The rows are grouped in 4 ways, from coarse to fine. Each group lies inside one group of the grouping before and may be the whole of it. The rows also spread widely along 13 directions, which tell nothing about the answers.
In the rows, 128 means zero.
Some rows, each with its group in each grouping after it:
[176 138 129  80 107  92  99 143 116 106 122 101 160 198 104 178 124 156
  77 134 130 109 132  85 205 130  89 115]
Lod Sibo k_275 moleg
[105  54 125 148 108 139 105 124  89 159  92 200 152 121 201 138  73 141
 119 133  99 130  85 100 126 168 140 135]
mape Koliz k_947 gat
[133 133  79 170 120 164 120 142 139 132  98 170  38 152 176 101 177 123
 140  85 168 144 110 116 124 110 138  67]
Lod zabe k_112 Sakeg
[177 131 169 147  82  54 128 151 108 153 126 116 174  84  63  68 119 133
 107  74 197 144 108 146  97 172 130 116]
mape Vesi k_762 Biv
[145  99 114 152  86 111 100  83  88  97  99 151 144 125 156 176  76  99
 114 142 142 150 105  81 153 165 135 135]
Lod pileb k_309 vos
[120 118 107 140 146 137 100 120  84 107  99 110 136 111 137 125  82 170
 134 134  89 166 136 125 122 137 153 142]
ravu vigu k_589 zeret
[134 138  83 123  93 111 107 110 127 115  93 201  82 210 154 172 196 143
 120  69 139  92 112 107 158 138 113 135]
mape Koliz k_462 bapaz
[155  94 149 105 170 116 125 136 101 156 117 122 158  60 118  94  63 149
 163 115 118 132 148 140 112 129 140 128]
ravu vigu k_589 tisu
[ 92 175 123 141 112 127  90 201 124 155  94 153 127 105 145 109 152 146
 173  77 161 175 155 154 128  78 149 147]
mape Kube k_298 nibis
[102 166 115 115 152 154 161 164 152 178 105 103 108 154 130 119 186 188
  97 143  90 133 170 126  87 141 107 103]
Lod zabe k_754 diriv
[173  88 110 108 133 137 122 124 127 119 151 123 103 196 146 171 112 136
 109 167 109  97 112  87 190 118  96  90]
ravu mogab k_994 milaz
[ 93 114 164 106 113  93  79 158 137 131 149 128 177 145 126 152 116 169
 119 149 112 128 146 123 141 107 147 172]
ravu Mase k_124 zodel
[108 189 116 131  85  84 107 128 121 125  99 152 139 116 110 164 164 119
 168  74 170 149 169 142 118 135 133 186]
mape Koliz k_947 teb
[121 110 148 105 137 125  94 113 182 120  79 150 214 109 142  79  94 139
 126  86 169 113  84 118 104 167 112 132]
Lod pileb k_309 rog
[116 166 130 132 118  82 126 102 122 112 125 122 120 140  83 167 188 153
 120  85 122 127 183 151 123  80 153 190]
mape Kube k_359 topur
[158  58 140 166  87  89 104  78 111 101 119 166 107 137 132 153 141 114
  71  97 142 120 143 140 165  44 165 133]
ravu Mase k_834 Dasiv
[154 124 121 109  96  66  98  84  87  97 142 163  86 154 103 194 148 139
 129 100 139  98 152  97 149 123 161 158]
mape Vesi k_68 busol
[104  89 106 114 127 170 101 131 151 140  89 186 145 162 209 150  98 135
 144 144 115 103 101  89 145 158  93 116]
ravu Mase k_124 Gen
[122 115 112 177  85 142  84  91 119  74 123 124 125 107 149 143  72  88
 156 158 182 178 112  98 131 143 150 127]
ravu mogab k_994 femo
[105 188 123 125 111 114 102 184 126 134 119 105 158 145 130 170 136 124
 152 133 138 172 154 127 169 104 115 159]
Lod zabe k_112 mopas
[125  99 102 125 129 165 107  79 129 106  97 148  55 110 161 130 126 148
 118 141 149 123 157  82  90 131 168  85]
Lod Suno k_751 sapim
[142  51 159 135 127 122 154 120 141 191 121 180 102 100 165 117 141 121
  82 130 135 102 151 123 107  85 145  92]
Lod pileb k_309 vos
[ 93 148 111 104 102 120  78  49 172  45  95 128 165 179 124 195 149 146
 107 130 138 113 154 105 137 133 120 188]
ravu mogab k_994 femo
[152 151  94 138 128 102 105 158 102 107 168 132  98 200 121 161 141 134
 172 103 125 116  74 112 190 117 125 143]
mape Kube k_298 nibis
[ 98 147 128 120 148 147  86 236 163 151 163 120  89 145 140  74 145 175
 167 132 152 155 130 127 124  89 152  97]
ravu vigu k_589 zeret
[ 98 141 100 154 171 140 142  77  96 111 125  99 127  95 121 152  97 136
 179 136  80 151 144 147  93 134 160 181]
mape Koliz k_947 gat
[155  93  86 153 152 136 179 124 101 190 105 181  87 174 164 124 162 146
 118  84  71  89  87 142 130 150  99 103]
mape Koliz k_947 gat
[120 112 123  62 144 159  81 142 155 123 106 142 131 134 160 145  98 169
 145 158 134 114 164  80 135 132 119 107]
ravu mogab k_994 femo
[ 84 170 113 155 104 114  99 165 132 136 130 127 144 155 124 110 151 169
 149 117 123 164 108 143  97 174 132 155]
ravu mogab k_994 milaz
[130 128 123 134 192 153 151 142 127 145 138  89 121 114 134 119 115 130
 154 134  96 140 148 156 146  57 133 120]
Lod Sibo k_275 moleg
[ 84 192 126 122  88 105 138 130 163 160 109 136 129 136 108 139 198 147
 132 118 159 124 163 124  58 191 117 155]
Lod Suno k_751 sapim
[135  84 119 127 144 129 136 103  82 163 118 174  80  97 166 156 113 125
 148 128 104 115 164 112 125 105 159 119]
Lod Sibo k_275 moleg
[146  80 132 138 102 117 106 103 124 120 139 135 139 144 126 109  85 159
 109 154 138 110  69  80  91 233 126 103]
ravu Mase k_124 zodel
[137 125 155  90 172 115 160 180 160 204 148 129 134 130 131 123 155 140
 133 125 112  99 160 144 135  74 108 118]
Lod pileb k_309 rog
[133 102 181 156  91  65 121 150 100 148 138 110 160 112  81 107 139 164
  56 110 135 160 148 160 124  83 167 142]
mape Koliz k_462 bapaz
[112 168 112 140 132 119 142 109 163 129 119 129 110 131 115 126 185 118
 153  91 156 120 146 152 100 111 129 145]
Lod Suno k_751 sapim
[ 88  95 112 179 137 124 108 121 128 129 113 198 122 143 168  94 151 141
 147  59 117 127  70 166 119  96 168 160]
mape Koliz k_462 bapaz

New rows, each followed by its group in each grouping:
[ 94 154  84 183  97 169 136 105 164 104 109 141  71 171 162 152 180 101
 133 133 164 148 121 123 125 113 120 121]
mape Koliz k_462 bapaz
[103 174 102 148 131 135 110 108 163  90 101 113 125 141 119 111 166 138
 142  88 158 143 124 145 105 118 137 144]
Lod Suno k_751 sapim
[103 113 142 109 129 148 119 134 140 161  67 150 120  99 147 111 150 182
  81 115 127 136 196 131  87  97 145 110]
mape Vesi k_68 busol
[139 144 104  93 140 128 151 161 145 193 104 171  98 165 152 149 180 150
 148 102 110  87 164 129 131 132  80 110]
ravu Mase k_124 Gen
[103 177 119 165 121 140 110 199 126 134 130  66 162 146 122 114 112 153
 143 154 116 196 115 147 139 139 111 133]
ravu Mase k_124 zodel
[186 178  73 128 140 156 154 126 126 122 107 100  79 150 129 156 135  83
 171 119 164 132 142 108 174 122  73  76]
Lod Sibo k_275 moleg
[136 126 155 185 113 102 140  90 120  92 127  57 167 104  83 126 118 112
  70 136 138 179 147 157 133  71 154 145]
Lod zabe k_754 diriv
[132  73 137 176  85  91  92  83 102  88 139 152 121 155 136 164 131 121
  83 122 124 138 126 138 169  60 171 157]
ravu mogab k_994 milaz
[127 139 117  63 194 117 101 136 109 134 129 118 158 114 114 134  89 190
 195 117  76 114 148 126 117 153 134 160]
ravu mogab k_994 femo
[ 97 146 136 175 106  97  86 120  67  93 135  93 144  88 109 148  92 131
 142 136 124 203 151 140 130  99 197 179]
Lod Sibo k_275 moleg
[146 152 123  88 138 147 117 130 149 128  57 113 157 103 137 145 116 130
 121 117 158 142 189 113 145 108  98 106]
Lod zabe k_112 mopas
[168 110 121 166  64  90 121  69  97  89 121 119 143 145 113 185  97  91
 100 145 151 136 121 100 159 162 112 136]
ravu Mase k_124 Gen
[151 165  98 110 129 146 120 172 127 146  99 119 115 142 144 133 120 139
 145 133 145 149 130  93 140 164  94  85]
Lod pileb k_309 vos
[171 135  89 121 117 116 118  77  93 109  83 145 145 114 126 153  85 114
 169 103 142 128 120 104 129 206  97 128]
ravu mogab k_994 femo
[ 88  95 130 150 112 173 144 148 202 187  73 186 155 153 204 104 171 121
  91 119 140 118 123 150 122 101  76 105]
ravu mogab k_994 femo
[ 71 167 128 110 107 149 119 109 196 141  84 148 150 100 151 158 151 112
 167 140 173 126 198 125  80 142 103 159]
ravu Mase k_124 zodel
[141 123 133  53 187 149 151 150 187 177 130 129 131 143 143 130 137 154
 140 146 119  72 147 101 119 135  85  99]
Lod pileb k_309 vos
[139 124 144 145 112  85 106 184 136 142 156 131 169 171 122 123 129 125
 136 101 135 132  90 151 183  94 111 143]
ravu Mase k_124 Gen
[102 171  98 128 129 132 123 142 106 148 143 141  89 114 146 161 119 119
 214 148 137 145 141  89  98 182 141 140]
Lod zabe k_754 diriv
[151 124 124 161 131  50 147  49  97 120 143 169 153 110  95 142 130  83
 181  50 135  98  88 155 111 154 149 195]
Lod zabe k_754 diriv
[163  94 118 120 114 115 131  85 106 114 142 129 112 172 133 185 113 122
  98 159 119  95 117  77 166 145 114 114]
Lod Sibo k_275 moleg
[145 118  92 111 120 136  81  81 144  56  77 160 126 182 155 155 134 138
 114  81 156  97 102  97 171 115 115 127]
mape Vesi k_762 Biv
[136 143 124  79 141 109 116  84 130 114 111 137 134 103 112 180 117 125
 169 110 145 102 189 115 126 116 133 165]
mape Koliz k_947 gat
[106 110 142 138 112 146 102 151 125 135 124 110  91 102 141 111 122 163
  94 166 146 165 168 104  99  99 177  93]
Lod Suno k_751 sapim
[144 110 125 163  65 115 119 116  81 139 104 126 136 115 136 164  88 119
 101 167 135 168 140  97 128 178 121 117]
ravu Mase k_834 Dasiv
[108 111 157 160 105 124 155  95 166 144 152 109  89 109 116 131 168 119
  79 169 158 135 173 123  70  98 161 117]
Lod pileb k_309 rog
[153  98 145 126 127  95 147 125 129 156 161 136 186 138 120 138  79 102
 155 136 137  94  66 112 138 191  93 145]
mape Koliz k_947 gat
[131 118 123 161  82 107 115  78 112 120 104 177 111  85 129 137 122 100
 153  92 187 133 133 108  89 159 153 146]
mape Kube k_359 topur
[119 137 139  99 148 100 116 142 149 158  90 160 156 119 131 111 163 160
 125  62 123 115 155 156 116  94 134 150]
Lod pileb k_309 rog
[147 139  99 144 134 145 159  80 139 134 112 146  83 113 145 155 144  69
 171 112 166 113 154 125 130 108 112 113]
Lod Sibo k_275 moleg
[ 95  91 138 186 111 113  79 136  75  96 147 109 139 123 145 130  77 156
  98 163  95 195  95 118 135 108 203 152]
Lod pileb k_309 vos
[118 127 120  93 185 180 129 152 164 158 107 109 116  98 147  96 107 167
 164 145 120 125 171 123  90 125 119  91]
ravu Mase k_124 Gen
[134 153 134 139  77  85  98 167  70 154 103 142 137 102 124 146 119 127
 136 107 153 174 162 122 144 131 143 135]
Lod Sibo k_275 moleg
[182  76 145 167 108  98 158  90 122 123 183  95 109 144 102 136 106 100
  78 173 148 117  85  94 130 152 134  91]
Lod pileb k_309 vos
[182  87 122 173 111 142 133 157 146 135 151 117  87 164 135  82 132 119
  95 135 171 137  79 119 153 110 110  43]
ravu mogab k_994 femo
[110 143 123 121  97  80 110  96 113 112 124 156 126 156 114 177 165 152
 123 103 125 106 143 118 119 143 143 180]
mape Vesi k_762 Biv
[135 115 155 188  87  93 119 159 142 137 178 123 100 136 106  89 154 116
 104 123 187 153  92 130 113 113 165 103]
Lod zabe k_112 mopas
[134  82 180 123 130  96  90 111 113  99 157 104 176  58 108 128  44 113
 147 147 168 144 140 119 136  84 178 155]
mape Vesi k_762 Biv
[127 124 154  82 141 123  74 162 159 102 128  84 188 136 106  89  86 188
 105 142 151 129 103  94 123 157 131 112]
Lod Suno k_751 sapim
[127 126 151 129 123 159 130 146 139 134 122  67 123  84 119 129  96 130
 106 189 161 176 192 113 123  84 137  95]
mape Koliz k_462 bapaz
[102 139 140  92 112 112  63 207  98 154 102 147 137 116 156 144 113 182
 126 131 120 171 175 101 144 105 160 131]
Lod pileb k_309 vos
[182 129 112 138 129  92 105 164  73 141 168 129  98 111 105 107  85 129
 202 104 149 147 101 120 138 161 145 106]
ravu mogab k_994 milaz
[132 134 144  89 101 106 117 149 160 149  85 140 207 170 137 151 139 136
  85 118 144 102 124 112 163 146  67 135]
Lod Suno k_751 sapim
[133 142 115 162 136 116 137  65 145  67 147  83 100 149  82 124 159 139
 111 111 146 123 118 141 106 109 152 142]
mape Vesi k_762 Biv
[105  70 137 142 151 146 126 142  71 182 131 159 107  69 174 133  73 150
 157 158  84 143 143 116 106 109 178 132]
mape Kube k_298 nibis
[124 153  96 102 163 165 165 114 165 158 136 145  99 139 158 176 128  83
 215 151 142  85 134 102 127 153  77 128]
mape Vesi k_68 busol
[128  97 150 114 160 138 137 168 177 179 156 132 137 122 131  65 126 157
 141 132 140 106 107 135  90 140 117  92]
ravu mogab k_994 femo
[101  98 156 149  82  96  98 156 100 154 148 151 127 101 140 132 103 138
 127 158 143 160 144 111 106 139 169 145]
ravu vigu k_589 zeret
[ 94 107 136 174  88  90 119  90 116 110 167 144 120 161 126 181 146 117
 111 141 122 128 117 128 129 110 168 186]
mape Koliz k_947 gat
[165 152 123  59 156 120 142 108 147 148  67 137 154 109 120 156 136 127
 140  90 143  94 198 116 138 118  84 122]
Lod zabe k_754 diriv
[110 170 123 103 148 136 144 117 162 143 100 119 115 110 121 146 171 133
 143 117 141 126 206 132 102  92 125 136]
Lod zabe k_754 diriv
[111 122 144 154 163 161 115 134 178  99 145  85 119 102 122  89 125 123
 144 125 170 150 138 157 129  17 163 124]
mape Kube k_298 nibis
[ 98  91 142 120 158 136  93 166 107 158 116 145 151  95 166 115  82 170
 154 130  85 149 150 142 128  89 159 142]
ravu Mase k_124 Gen
[ 97 152 129 126  86  99 108 107 166 124 103 156 164 153 121 137 162 144
 123 103 155 112 129 125  91 184 108 162]
ravu Mase k_124 Gen
[133 150  94 128 124 114 156  90 107 157  89 172 120 118 156 191 140  91
 169 107 117 119 156 122 128 151 104 157]
Lod pileb k_309 vos
[103 118 105 148 120 139 131 117 153 143  78 188 160 182 177 135 157 127
 115  85 115 103  77 140 145 138  88 149]
mape Vesi k_68 busol
[121 121 119  95 153 110 116  67 139 103  68 157 185 142 129 157 137 153
 120  67 101  92 139 149 144 106 116 185]
mape Koliz k_462 bapaz
[ 79  81 132 120 118 185  90 109 194 105 102 160 116 140 191 140 127 135
 100 157 165 116 143  92 122  83 141 116]
mape Koliz k_947 teb
[182 143  82 130 127 138 149  60 103  89 115  81 101 149 112 200 106 106
 132 166 119 131 158  97 159 148  90 112]
ravu mogab k_994 femo
[135 103 118 163 150 113 133  84 128  91 196 100  58 165  99 138 162 147
 121 141 103 118 126 142 123  72 179 135]
ravu mogab k_994 femo
[121 171 135 112 141 105 129 198  84 183 118 103 156 111 118 143 124 156
 151 125  92 166 178 148 148 107 123 146]
Lod Sibo k_275 moleg
[180 114 102 122 126 126 122  51 130  69 118 125  91 124 127 193 105  67
 156 131 173 111 171 102 178  74 120 127]
ravu vigu k_589 zeret
[135 100 117 172 143 107 148 122  83 151 147 131  95 141 133 130 140 153
 102 124  71 140 110 141 121 114 163 130]
Lod pileb k_309 vos
[ 99 160  90 194 138 149 131 137 141 122 139 140  95 131 165 136 144  68
 206 108 152 164 100 153 145  83 140 146]
Lod zabe k_112 mopas
[116 199  97 118 121 162 114 143 132 120  71  86 156  93 140 147  86 117
 171 158 162 188 159  95 112 189  95 121]
Lod pileb k_309 vos
[ 88 138 137  90 167 110  96 125 127 122 128 116 168 122 116 151 123 185
 155 128  75 133 176 148 119  99 155 193]
ravu mogab k_994 femo
[102 154 144 101  90  77  83 128 121 100 135 124 155 177 112 211 157 145
 101 137 121 127 177 111 180  82 140 188]
Lod Sibo k_275 moleg
[ 88 103 131 137 134 126  84 105  92  98 134 135 137  94 150 151  71 144
 163 148 114 150 128 110 116 121 186 172]
mape Vesi k_762 Biv
[104 200 106 139 158 143 119 157 134 122 113  86 112 102 125 136 143 125
 181 114 132 184 182 156 132  60 146 147]
Lod pileb k_309 rog
[148 107 128  45 136 119  91  89 137 119  73 152 172 115 133 161  94 165
 126 120 130  91 178  89 129 159 103 134]
ravu mogab k_994 femo
[137 136  87  99 149 118  78 121 112  91 133 180 106 167 146 165 119 140
 208  77 130  92  93  92 166 135 138 161]
mape Kube k_359 topur
[156  55 135 125 121 156 107 127 111 133 122 137 111 109 183 172  65 101
 118 189 134 143 167  90 187  57 130  88]
ravu mogab k_994 femo
[157  95 118 119 142 135 123 125 134 154  79 171 145 110 141  67 105 154
 132  67 152 102  85 120  93 187 114  89]
mape Koliz k_947 gat
[128  96 158  81 139 124  93 148 188 136 139 166 132 124 135 100 129 139
 146 103 191  87 128 111 127  94 138 112]
mape Koliz k_462 bapaz
[144 116 129  91 111 125  77 181  85 150 101 149 119 111 169 163  83 146
 134 152 134 156 167  72 166 118 141  99]
Lod pileb k_309 rog
[ 69 172 139 162 134 104 121 106 160 102 155  91 138 120  94 124 164 137
 143 123 135 159 140 159  78 104 176 189]
Lod pileb k_309 rog
[ 83  99 125 139 161 144 120 140 180 144 158 164  97 168 163 120 171 149
 148 118 105  97 116 153 123  63 149 145]
ravu Mase k_834 Dasiv
[148  75 138 140 142  95 110  84 107 112 128 162 143 119 131 121 106 120
 128  80 127 106 100 139 148  91 162 143]
Lod Sibo k_275 moleg
[ 85 194 102 166 146 171 128 119 157  92 128  53 111 104 115 139 132 114
 181 165 143 198 181 155 107  86 139 148]
ravu mogab k_994 femo
[193 154  98  85 151 146 114 139  97 118  83  93 114 112 121 143  86 135
 147 122 145 143 170  93 170 123 102  74]
Lod Sibo k_275 moleg
[131 137 136 144 152 105 140 129 152 131 178  99 100 143  83  84 162 159
 135 113 140 117  99 133  79 149 156 118]
Lod zabe k_112 Sakeg
[126 113 164 129  90  76  76 209 138 156 169 169 116 146 139 114 149 132
 126 106 176 135 113 116 158  75 164 122]
Lod pileb k_309 rog
[146  94 166 126 112 123 142 111 174 149 109 125 174 114 123 103 123 110
  78 126 178 107 128 124 121 124 100  98]
Lod Sibo k_275 moleg
[173 136 106 102 150 121 111 143 149 123 104 143 154 165 134 126 131 124
 159  70 141 106 114 146 191  93  81 118]
ravu mogab k_994 milaz
[ 66 135 124 114 159 184 111 128 208 122 112 143 104 119 160 106 154 142
 162 127 165 123 155 129  87  83 144 129]
mape Koliz k_462 bapaz
[ 89 151 136 191 107 160 160  98 185 124  86  78 153 103 129 110 155 104
  71 153 164 182 154 154  81 107 119 123]
Lod pileb k_309 vos
[121  35 134 149 165 167 128  74 178 124 117 180 113 114 176  80 112 120
 120  99 149  83  85 132 101  86 154 103]
mape Koliz k_947 gat
[145 170 106 127 104 107 100  74 149  64  94  98 111 146  71 117 164 173
 104  87 168 129 150 120  85 171 135 123]
ravu Mase k_124 Gen
[153 127 131 115 116 150 101 173 144 130 103  86 156 130 127  94  91 160
 102 157 160 162 126 100 134 159  96  69]
ravu mogab k_994 femo
[113 175 148 155 133  94 110 148 173 100 185  75  98 118  64  79 175 143
 143 105 187 160 136 155  83  86 185 135]
Lod pileb k_309 vos
[122 115 148  81 163 149 140 175 149 196 120 124 170 107 158 147  90 135
 161 170 103 115 172 124 138 118  84 124]
ravu Mase k_124 zodel
[ 99 156 130 108 117 150 144 171 180 175 117 142 142 136 163 154 148 102
 163 151 165 116 151 115 131 129  76 128]
mape Vesi k_762 Biv
[ 82 106 104 189 159 139 150  69 146 106 170 143  99 175 145 148 160 123
 152 123  86  99  69 152 117  93 159 184]
mape Kube k_298 nibis
[153  64 135 164 177 136 147  81 119 115 165 108  99 103 139 127  88 102
 133 147 109 124 113 134 140  55 172 118]
Lod pileb k_309 rog
[112  87 154 200  98 119 152 132 170 158 153 148 147 136 155 122 141  65
 122 133 159 130 101 167 144  69 115 137]
ravu Mase k_124 Gen
